The groups are shells around one centre, one inside the other: the same stretched ball of 6 dimensions in 8 sizes.
In the rows, 128 means zero.
Known rows, each followed by its group:
[ 37  72 168  76 198 154 140 102 157  88 180 101 178] => k_223
[184 134 112 191  56  99 197 168 112 151 123 162 118] => k_223
[146  60 143 139 121 100 181 131 122 139 180 145 127] => k_328
[134 140 110 126 150 127 104 119 132 126 103 138 112] => k_67
[114 108 133 136 106 132 178 133 114 127 147  95 140] => k_334
[ 83 159 144 138  98 163 142 136 137  95 115  67 168] => k_249
[131 118 123 140 107 127 160 131 112 131 131 101 125] => k_471
[ 87 140 121 106 152 149 136 122 127 120 126 108 140] => k_944
[ 94 102 149  78 194 140  71  94 152 115 164 131 137] => k_67
[116 147 142 109 139 145  72 113 144 117 139 114 137] => k_67
[168 139 109 192  67 107 193 163 118 134  97 144 122] => k_328
[ 43 101 147  62 209 162 104  91 146  99 158  91 156] => k_223
[152 152 112 170  61 129 170 148 102 135 104  87 121] => k_249
[101 112 121  99 178 131 130 116 134 128 142 146 129] => k_944
[120  84 146 128 128 119 167 130 131 128 172 133 142] => k_334
[ 82 110 141  60 219 149  46  79 151 110 150 117 129] => k_328
[133 143 111 118 141 133 101 115 121 133 113 118 109] => k_471
[ 19  86 173  78 193 166 140 105 164  75 169  86 192] => k_328
[174 148 108 160  91 109 150 151 118 154 124 167 111] => k_67
[137 117 120 150  95 119 192 146 109 142 142 125 128] => k_471
[ 30  80 158  66 200 158 153 105 145 101 186 102 174] => k_249
[108 110 127 141 118 130 187 138 122 120 131 111 142] => k_944
[184 106 138 183  69  97 158 148 129 134 137 145 123] => k_249
[216 147  97 174  85  89 127 148 114 166 112 188  84] => k_67
[123 120 134 134 105 133 152 130 119 128 144  98 136] => k_471
[144 142 108 122 131 125 120 126 116 149 130 140 108] => k_334
[137 118 135 115 139 125 100 116 133 134 154 134 123] => k_334
[112  87 147 149  94 127 201 138 119 116 154  87 151] => k_223
[167 135 123 151  98 119 108 126 122 134 117 116 109] => k_471
[118 123 129  78 203 133  42  91 149 127 143 153 113] => k_157
[ 82  89 161 115 150 140 142 118 151  97 159 107 164] => k_334
[177 153 100 170  75 111 162 153 105 154 110 143 105] => k_944
[172 147 103 117 155 111  72 119 130 156 126 187  90] => k_328
[173 123 120 201  43 102 221 171 111 139 121 137 130] => k_157
[181 112 112 181  78  90 210 166 114 157 141 186 116] => k_249
[134 145 132 163  75 136 149 141 123 115 110  85 139] => k_223
[222 124  90 172  94  76 158 152 105 180 127 209  76] => k_249
[155 126 104 125 153 110 117 125 126 149 126 177 100] => k_471
[160  90 121 180  76  94 241 165 110 147 148 160 129] => k_157
[121 153 104 129 122 137 150 134 112 137 113 117 121] => k_67
[192 135 101 169  93 101 133 137 111 148  99 144  90] => k_223
[ 14  89 165  53 217 174 108  87 156  81 168  72 177] => k_328
[141 160 132 120 140 138  36 107 149 115 109 121 119] => k_157
[ 68  77 147  88 200 136 142 108 152 105 163 139 154] => k_157
[145  92 138 149 118 106 164 137 135 130 152 157 132] => k_334
[207 148  82 179  92  87 162 157 109 168  97 200  83] => k_157
[ 74 119 130 101 174 144 145 122 142 111 137 132 151] => k_471
[182 135  99 154 100 105 143 139 106 159 119 151  93] => k_944
[ 75 112 149 100 151 150 137 117 139 109 160  99 159] => k_944
[154 133 125 183  55 119 191 157 113 129 117 107 133] => k_67
[127 155 112 156  92 131 180 154 118 132 112 128 136] => k_334
[121 116 144 107 151 134  81 106 142 118 148 116 130] => k_944
[117 149 123 155  95 134 181 155 128 123 120 130 148] => k_223
[178 169  96 167 106 111 116 144 129 139  80 169 102] => k_249
[103 130 125 144 106 142 175 136 120 113 114  85 144] => k_157
[ 86 146 123 108 151 147 146 133 134 124 138 137 148] => k_328

New rows, each followed by its group:
[138  74 146 133 123 108 166 130 128 136 180 145 133] => k_328
[192 148 104 205  38 103 192 167 104 145  94 131 110] => k_157
[216 171  91 192  60 100 128 153 108 156  79 153  85] => k_223
[ 93  91 161 112 156 137 115 110 155  97 153 110 155] => k_223
[161 159 124 158  74 127 123 142 121 136 120 115 123] => k_223
[104 161 126 103 163 149  71 113 148 114 115 130 134] => k_944
[ 78  86 132  73 212 136 121  99 140 121 161 140 134] => k_328
[ 85 116 151 105 142 153 114 110 137 104 148  76 152] => k_471
[103 142 127 129 115 145 153 134 122 121 129  98 144] => k_944
[ 96 139 132 131 113 144 169 142 128 121 140 113 155] => k_223
[ 56 154 124  62 204 171  70  94 140 109 124  96 140] => k_249
[103 123 130 138 110 136 190 144 122 124 141 114 150] => k_471
[ 56 105 152  87 172 157 135 111 144 102 162  96 165] => k_944
[140 103 124 168  86 113 208 149 113 130 130 118 132] => k_334
[142 138 123 122 158 121  79 118 149 127 120 169 117] => k_223
[189 123 110 191  45  99 204 161  96 155 125 129 109] => k_223
[ 98 136 125  94 168 148  89 105 133 119 127 107 127] => k_944
[ 91 108 140 123 126 143 162 123 124 111 141  81 148] => k_334
[116 136 156 125 127 141  85 120 156 104 140 115 151] => k_249
[101 111 140  88 185 139  75  97 147 115 146 124 130] => k_944
[122 102 157 141 103 133 131 121 135 107 146  81 146] => k_328
[ 62 141 147  85 171 167  85 105 151  97 138  89 159] => k_944
[167 161 109 145 105 125  92 126 120 139 101 123 102] => k_944
[169 123 127 161  79 113 147 139 115 141 135 120 117] => k_471
[168  84 130 190  52  96 238 162 104 142 148 126 129] => k_328
[180 112 108 171  80  97 193 152 102 158 135 153 105] => k_471
[142 112 143 159  79 120 171 144 123 128 149 113 141] => k_67
[167 129 117 133 119 112 116 128 119 154 144 154 104] => k_223
[100 133 147 114 133 148 107 119 142 110 144 101 150] => k_944
[ 69 135 135  74 189 163  74  93 142 106 133  89 141] => k_67
[139 139 105 130 156 115 131 136 137 139 117 192 116] => k_249
[103  79 156 125 129 129 163 123 134 113 168 105 152] => k_471
[ 37  78 158  56 221 157 113  90 153  97 177 104 163] => k_157
[135 133 134 152  83 130 159 143 122 128 138 109 139] => k_334
[149 148 118 134  99 132 115 126 110 143 129 102 113] => k_249
[107  90 124 130 140 120 201 137 122 129 148 139 138] => k_334
[ 49 130 151  77 181 168  97 103 152  95 149  89 166] => k_471
[ 67  75 149 109 148 140 198 125 128 111 173  97 164] => k_223
[ 84 119 124 131 129 138 207 145 124 120 136 122 155] => k_223
[175 188  76 139 127 120  91 131 112 157  76 159  80] => k_249
[131 146 123 153 110 128 146 144 137 120 111 139 138] => k_334
[ 97 181 123 102 153 162  57 109 143 109 101  98 134] => k_67
[159 132  97 128 149 113 108 118 118 145 104 151  90] => k_249
[176 108 138 160  77 110 133 131 117 138 145 110 115] => k_249
[133 134 106 130 132 126 144 129 114 139 118 130 113] => k_944
[101 184 136  93 162 165  13  98 156 103 107  99 135] => k_249
[142 160 104 124 140 125 113 133 128 146 120 169 113] => k_223
[104 168 126 145 100 153 137 138 131 106  97  86 149] => k_157
[143 111 109 150 132 108 171 138 125 133 113 159 116] => k_249
[ 67 106 154 115 135 154 162 123 137  97 150  77 169] => k_471
[200 107 127 186  69  87 168 154 123 149 141 172 112] => k_249
[211 134 107 207  32  91 193 167 100 156 112 143 102] => k_223
[151 121 124 179  70 113 201 158 117 131 124 129 134] => k_471
